There are 9 hidden switches. A switch that is on adds its own fixed numbers to the row, and there is some noise. The rows also spread widely along 11 directions, which tell nothing about the answers.
In the rows, 128 means zero.
Known rows, each followed by its switches (1 for on, 0 for off):
[114 107 118 211 104  76  95 153 158 150 168  85 123 158 126 138 108 109
 123 121 129 188] | 0 1 0 1 1 0 1 0 1
[137  87 120 157 125 116 192 121 129  95 206 134 101 103 170 176 113 132
 102 116 176 162] | 0 1 0 1 0 0 1 0 0
[ 99 101 111 130 112  98 153 105 143  75 183 139 121 145 153 170 126 145
 134 102 164 139] | 0 1 0 1 0 0 1 0 0
[118 100 163 137 140  76 199 176 163  90 165 126 127 172  86 184 141 149
  53  93 118 110] | 0 1 0 1 1 0 0 0 1
[124 109 136 151 119  60 132 145 179 137 166 111 110 182  99 125 127 115
 120 121 144 127] | 1 0 1 0 0 1 0 1 1
[120 118 117 139  86  96 120 117 120 164 182  98 120 148  72 168 116 166
  98 124 147 151] | 1 1 0 1 1 0 0 1 0
[128 109 129 167 154  87 101 151 155 128 168 105 115 158 151 126 109 102
 133 112 109 124] | 0 0 0 1 1 0 0 0 0
[170 155 165 142 151  80 153 203  96 103 209 121 112  77 226 155  71 130
  79  99 110  79] | 1 0 1 1 0 1 1 1 0
[124  91 137 168 136  76 113 134 153 129 200 103 135 118  86 152 139 114
 119 152 106 142] | 1 0 0 0 0 0 1 0 0
[119 139 104 105 101 107  66  89 106 117 164 117 120 158 127 152 107 157
 169 125 120 103] | 1 1 0 0 0 0 1 0 0
[116  94 141  91 123  90 142  78 106 112 211 108 142 168 126 200 136 155
  96 112 177 113] | 1 0 1 1 1 1 0 1 1
[103 130  63 140 110  65  93  78 131 132 160 121  75 173 154 108  83 161
 166  83 163 136] | 1 0 0 1 1 0 0 0 1
[135 139 123 100 105  82 141 107 146 115 166 138  96 154 112 136  99 139
 135 107 145  99] | 0 0 1 0 0 1 1 1 0
[172 115 138 144 116  95 190 123 155 144 167 106  79 144 106 153  80 114
  86 114 148 141] | 1 0 1 1 0 1 0 0 0
[160 151 126 159  93 110 139 164 160 147 115 109  75 171 115 126  87 120
 106 109 127 145] | 0 0 1 0 0 0 0 0 0
[150  87 139 165 151 119 203 147 164 150 172 157  55 193  90 150 113 139
  98 116 161 155] | 1 1 1 1 0 0 0 1 1
[115 135 126 202 103  73 154 123 163 104 194  87 127  95 129 170  68 119
 138 101 117 170] | 1 0 1 1 0 0 1 0 0
[103 116 131 106 124  60 125 150 146 118 169 141 118 171  82 136 158 163
 112 115 127  88] | 1 0 0 0 1 0 0 1 1
[108 152 147 121  71 120 123 197 105 116 154 149 120 167 156 185 129 179
  90  98 153 126] | 1 1 1 1 1 1 1 1 0
[140 115 144 114  78  70 121 132 151 134 164  83 137 150  86 154 127 112
  84 132 133 124] | 0 1 0 0 1 1 1 0 0
[154  75 134 170 116  72  97 142 132 157 200  80 126 148 171 136 129  95
  80 149 168 170] | 0 1 1 1 0 1 1 0 0
[121 133 140 156  55  88 142 173 154 120 151  75 146 126 122 171 131 112
  98 125 142 157] | 1 0 0 0 1 1 0 0 1
[100 114 105 142 105  73 146 104 148 108 187 126 112 131 102 156 114 168
 144 111 147 136] | 1 0 1 1 0 0 0 0 0
[141 131 176  85 120 106  98 143 132 112 151  95 163 178  90 183 148 124
 111 133  73  74] | 1 0 0 1 0 0 0 0 0
[144  96 122 172 132 156 159 131 116 140 195 135  83 135 151 172  96 139
 157 130 162 160] | 0 1 1 1 1 0 0 1 1

New rows, each followed by its switches (1 for on, 0 for off):
[132 140 100 141 120  36 134  91 169 116 161  84  94 145 122 111  70 121
 139  90 123 107] | 1 0 0 0 0 0 0 0 1
[114 125 155 105 111 111 128 153 124  76 173 113 168 121 136 192 153 146
 132 128 103  91] | 0 0 0 1 0 0 0 0 0
[126 150 143 158 113  71 103 169 149 108 165  86 146 123 143 145  98 125
 162 119  76 100] | 0 0 1 1 0 0 0 0 1
[142 111 146 119 147  77 138 125 144 126 161 108 113 188  92 154 126 134
  85 110 110 102] | 1 0 0 1 0 0 0 0 1
[119 136 159 112 115  47  79 123 134 114 184  78 164 163 114 171 111 125
 104 108  94  89] | 1 0 1 1 1 1 1 0 0
[123 124 151 112  82  98 130 163 125 103 141  98 145 178 125 183 164 157
  46 114 154 128] | 0 0 1 0 0 0 0 0 0
[ 76 124 113 107  96  96 115  70 154  80 159 123 139 181  78 180 133 166
 173 109 137 115] | 1 0 1 0 0 0 0 0 0
[101 119 139 150 126  71 170 124 181  84 168 121 128 164 100 162 126 122
 109  91 135 130] | 0 0 0 0 0 0 1 1 1
[117  86 113 155 134 112 121 136 106 105 223 142 119  87 196 162 131 130
 151 138 158 144] | 1 0 0 1 1 1 1 0 0
[158 119 134 123  92 113 100 167 120 158 163 113  95 153 131 137 119 138
 121 149 135 122] | 1 1 1 0 1 0 0 0 0
[139 134 129 156 118 112 144 143 140 121 171 104 114  95 103 156  91 127
 140 128  96 119] | 0 0 0 0 1 0 0 0 0
[127  79 138 148 110  92 126 128 146 136 197 102 127 146 134 165 124 114
 133 143 156 147] | 1 1 1 1 1 1 0 0 0
[134 130 123 165 103  74 146 162 161 130 163 129  84 150 133 128  86 140
 119 105 136 148] | 1 1 1 1 0 0 1 0 0
[ 57 104 110 166 122  35  83 157 147  95 178 120 147 182 157 134 168 159
  73  89 167 140] | 0 1 0 0 0 0 1 1 0
[120 112  99 142 117  66 169 114 176 114 161 138  66 161 110 117 104 147
 123  98 166 135] | 1 0 1 0 0 0 0 0 0
[160 110 116 146  98  89 162 117 142 141 190 113  85 101 116 141  81 117
 119 132 156 151] | 0 0 1 0 1 1 1 0 0
[100 123 142 132  61  62 145 133 170 109 181  83 151 120  62 175 121 142
 134 130 122 128] | 1 1 1 0 1 0 0 0 0
[165  90 136 153 131  61 169 166 151 139 190 114  86 132 159 121 114 110
  91 130 157 135] | 1 0 1 1 0 1 0 0 1
[115 125 104 124  80  68 105 130 145 116 168 103 120 121 140 125 130 136
 146 131 147 125] | 1 0 0 0 0 0 0 0 0
[126 101 126 143 103 131  94 148 113 117 179 102 147 116 158 169 145 125
 145 162 138 134] | 0 1 0 0 0 1 0 0 0
[148  92 145 150 103  98 191 136 149 118 194 123 103 138 119 176 118 130
 105 129 162 163] | 1 1 1 1 0 0 1 0 1
[134 138 140 114 135  97 111 105 167 130 130 115 108 213  66 145 104 125
 135 102  86  96] | 1 0 0 1 0 0 0 0 0
[126 106 105 113 135  78 145 129 118 136 184 160  70 167 127 123 122 182
 116 103 169 107] | 0 0 1 1 1 0 0 1 1
[121 132 128 106  97  74 148 154 135  95 156 119 120 148 139 152 130 154
 103  95 137 102] | 0 0 0 1 1 0 0 0 1
[175 124 152 104  81 129 118 150 142 170 123 105 103 195  86 146 141 114
  90 147 128 137] | 1 0 0 1 0 0 0 0 0
[166 100 145 147 114  95 169 156 151 151 176 133  82 145  93 149 122 129
  82 134 143 155] | 1 0 1 1 0 0 1 0 0
[116 137 110 110  70  91  57  93 108 146 155  69 142 159  99 160 125 151
 122 127 132 127] | 1 0 0 0 1 0 0 0 0
[157 131 148  86 132 109  91 137  84 134 184 110 118 157 176 161 114 139
  95 121 139  76] | 1 0 1 0 1 1 0 1 0
[144 102 111 180 138  94 136  93 128 135 205  78  99 111 155 157  71 111
 124 117 151 159] | 1 0 1 0 1 0 0 0 0
[119  82  99 170 132  72 177 111 134 122 210 115  90 115 138 156 101 153
  88 103 178 163] | 1 1 0 1 1 0 0 0 0
[162 117 134 131  68 115 127 149 161 176 118 111  85 217  63 134 125 129
 125 142 139 153] | 0 1 1 1 0 0 0 0 1
[165 141 161 115 140 145 135  93 132 104 143  92 121 184 113 194  84 109
 143 114  92  91] | 0 0 1 0 0 0 0 0 1
[142  95 147 116 119  98 153 124 163 120 188 150 108 140  89 155 129 117
 163 150 126 117] | 1 0 1 1 0 1 1 0 0
[120 168 154 113  96 111 152 193 105  56 168 112 163  63 145 197 127 169
 134 122  76  67] | 0 0 0 0 0 0 0 0 1
[153 107 118 116  77  56 121  89 177 140 161  67 117 171 125 113 103  86
 150 128 149 130] | 0 1 0 1 0 0 0 0 1
[145  83 143 121 134 137 150 105 132  86 212 137 122 103 152 179 132 107
 177 158 141 121] | 0 0 1 0 0 0 1 0 0
[107 105 103 141 126  68 140 133 127  88 195 125 114 122 195 142 122 158
 119  99 171 126] | 0 0 1 1 0 0 0 0 0
[ 84 126  94 147 107  94  66 121 118  86 173 112 138 145 189 145 115 158
 206 118 135 113] | 0 1 1 0 0 0 0 0 1
[ 75 143  98 123  91  21  80 152 180  92 132 113 130 173 126  92 140 149
 141  94 121  91] | 0 0 0 0 0 0 0 0 0
[123 135 127 156  94 109 171 142 157 135 163 150  93 118  21 169  93 167
 142 125 102 141] | 0 0 1 1 1 1 1 0 0
[178  97 177 122 154  85 138 132 112 105 221  80 140 108 180 182 116  92
  72 137 125 102] | 1 0 1 0 0 0 1 0 0
[135 111 120 109 118  98 124 117 130 101 167 136 101 159 158 145 134 128
 132 120 155 118] | 1 0 0 0 0 0 1 0 1
[130 105 110 153 122 100 165 118 148 144 186 137  88  99  35 147 105 162
 151 140 111 135] | 0 0 0 1 1 0 0 0 0
[ 90 108 111 142 123  74 139  93 140  92 193 133 115 156 121 174 112 160
 123  90 156 142] | 1 0 1 1 1 0 1 0 0
[110  99 134 124 119 134 177 125 143 108 166 147 111 170  84 188 140 150
 119 119 157 128] | 0 1 0 0 1 1 0 1 1
[110 146 146 135 117  86 112 132 138 116 164 114 135 178  97 173 106 148
 126 101 100 110] | 1 1 0 1 0 0 1 1 1
[152  83 163 154 169 125 202 168 145 114 164 150  86 189 123 184 136 132
  56 111 151 137] | 1 0 1 1 0 1 0 0 1
[120 148 121 131  77  97  90 116 132 126 145  75 133 160 120 162 101 137
 129 110 128 131] | 0 0 1 0 1 0 0 0 0
[ 88 137  87 144  93  74 131  84 168 120 140 115  93 170  59 139  95 162
 139  87 138 142] | 1 0 0 0 1 0 0 0 0
[140 126 134 152  98 102 133 132 157 140 152 114 103 166  98 155  94 116
 121 113 128 150] | 0 0 1 1 1 1 1 0 0
[153  90 106 117 113  40 108  78 166 143 186  84 102 164 148  98 107  96
 137 125 166 124] | 0 0 1 1 0 0 0 0 0
[118 126 131 132 137  98  95 144 100 117 166 138 112 183 143 167 130 176
  85 100 130 120] | 1 0 1 1 0 0 1 0 0
[ 96 141 104 185 101  98 120 135 136 140 143 100 119 156  88 159 112 162
  78  96 147 167] | 0 0 0 0 0 1 0 1 0
[152  87 109 162  96  81 172 162 140 155 190 143  64 103 102 122 127 145
  99 151 177 167] | 0 0 1 0 1 1 1 0 1
[139  88 138 139 104  81 188 142 176 108 173 106 115 137 104 151 137 112
 107 135 151 139] | 0 1 0 0 0 0 0 0 1
[118  95 133 171 124 126 152 146 142 102 190 143 105 131 139 180 129 126
 151 132 148 164] | 1 0 1 0 1 0 1 0 1
[152 108 140 125 115 140 146 102 144 134 134 105  99 214  89 179 118 117
 108 124 142 143] | 1 1 0 0 0 0 0 0 1
[102  99 125 104 151  57 149  84 144  77 201 136 120 157 133 164 122 143
 112  85 142  99] | 1 0 0 1 1 0 1 0 0
[118 109 156 148  93 148 138 182 139 119 161 138 136 139  70 195 172 153
 133 163 117 145] | 1 0 1 0 0 0 0 0 0
[106 118 124 138 117 126 141 123 110  79 173 126 127 149 181 198 125 148
  91  86 164 149] | 0 0 0 1 1 0 1 0 0
[ 81 103 133 156  67  50  85 152 160 115 185  74 175 148 144 160 145 120
 155 135 146 147] | 1 1 1 1 1 1 0 0 1
[133 113  86 163  84 138 130 131 135 136 154 128  79 123 142 131 106 136
 172 143 164 168] | 0 1 0 0 0 0 0 0 0
[105  93 109 131 127 100 109 111 140 111 175 124 116 161 156 146 138 122
 138 120 166 132] | 1 0 0 0 1 1 0 0 0
[116 128 119 118  68  71 105 141 144 134 162 106 118 143 101 136 128 152
 134 129 143 126] | 1 0 1 0 1 0 0 0 0
[ 54 146 118 199  65 114  68 137 158 130 153  90 161 159  83 180 108 145
 195 124 118 176] | 1 1 1 0 1 1 0 1 0
[102 110 154 186 144 145 176 179 162  88 164 157 118 149 110 197 130 143
 139 117 111 151] | 1 0 1 1 0 0 0 0 0
[134  91 132 132 121 143 176 158 127 101 183 157  96 118 129 174 145 151
 147 147 154 132] | 0 0 1 0 1 0 0 0 1
[138  88 133 176 139 119 204 169 151 105 198 167  72 116 137 162 104 139
 140 123 146 152] | 0 1 1 1 1 0 1 0 1
[134 118 120 151 117  92 136 151 200 142 126 132  77 206 107  94 124  95
 130 112 148 141] | 0 0 0 0 0 0 0 1 0
[103 108  89 124 122  99 160  71 121 108 217 168  84 105 113 156 100 176
 165 107 168 130] | 1 0 0 1 1 0 1 1 0
[154  98 129 159 118  73 164 117 160 156 190 115  78 149  96 144  76 119
  98 119 148 156] | 1 1 1 1 1 1 1 0 0
[ 63 100 106 131  88 113 102 109 141  86 169 136 143 174 140 176 160 162
 173 115 171 150] | 0 0 1 1 1 0 0 0 0
[106  97  89 168  82 110 136 115 168 136 167 125  89 136 101 135 114 131
 176 137 166 177] | 1 1 0 0 1 0 0 0 0
[ 82 129 117 170  64 131 121 149 143  99 151 111 142 132 121 185 132 149
 178 128 141 169] | 0 0 1 0 1 0 0 0 1
[121 104 138 118 140 120 120 135 136  84 178 149 129 137 137 162 153 126
 152 140 119 101] | 0 0 0 0 0 0 1 0 0
[140 124 127 121 109  82 112 118 131 130 188 109 118 131 131 142 120 122
 118 128 138 120] | 1 0 0 0 0 0 1 1 0
[110 118 112 119 119 108 116 109 151 123 136 132  98 204 104 148 125 135
 124 104 147 125] | 1 0 0 0 1 1 0 0 0
[138 110 127 122  81  95 134 112 144 145 189 125 102 125  80 154 114 136
 153 145 137 145] | 1 0 1 1 1 0 1 0 0
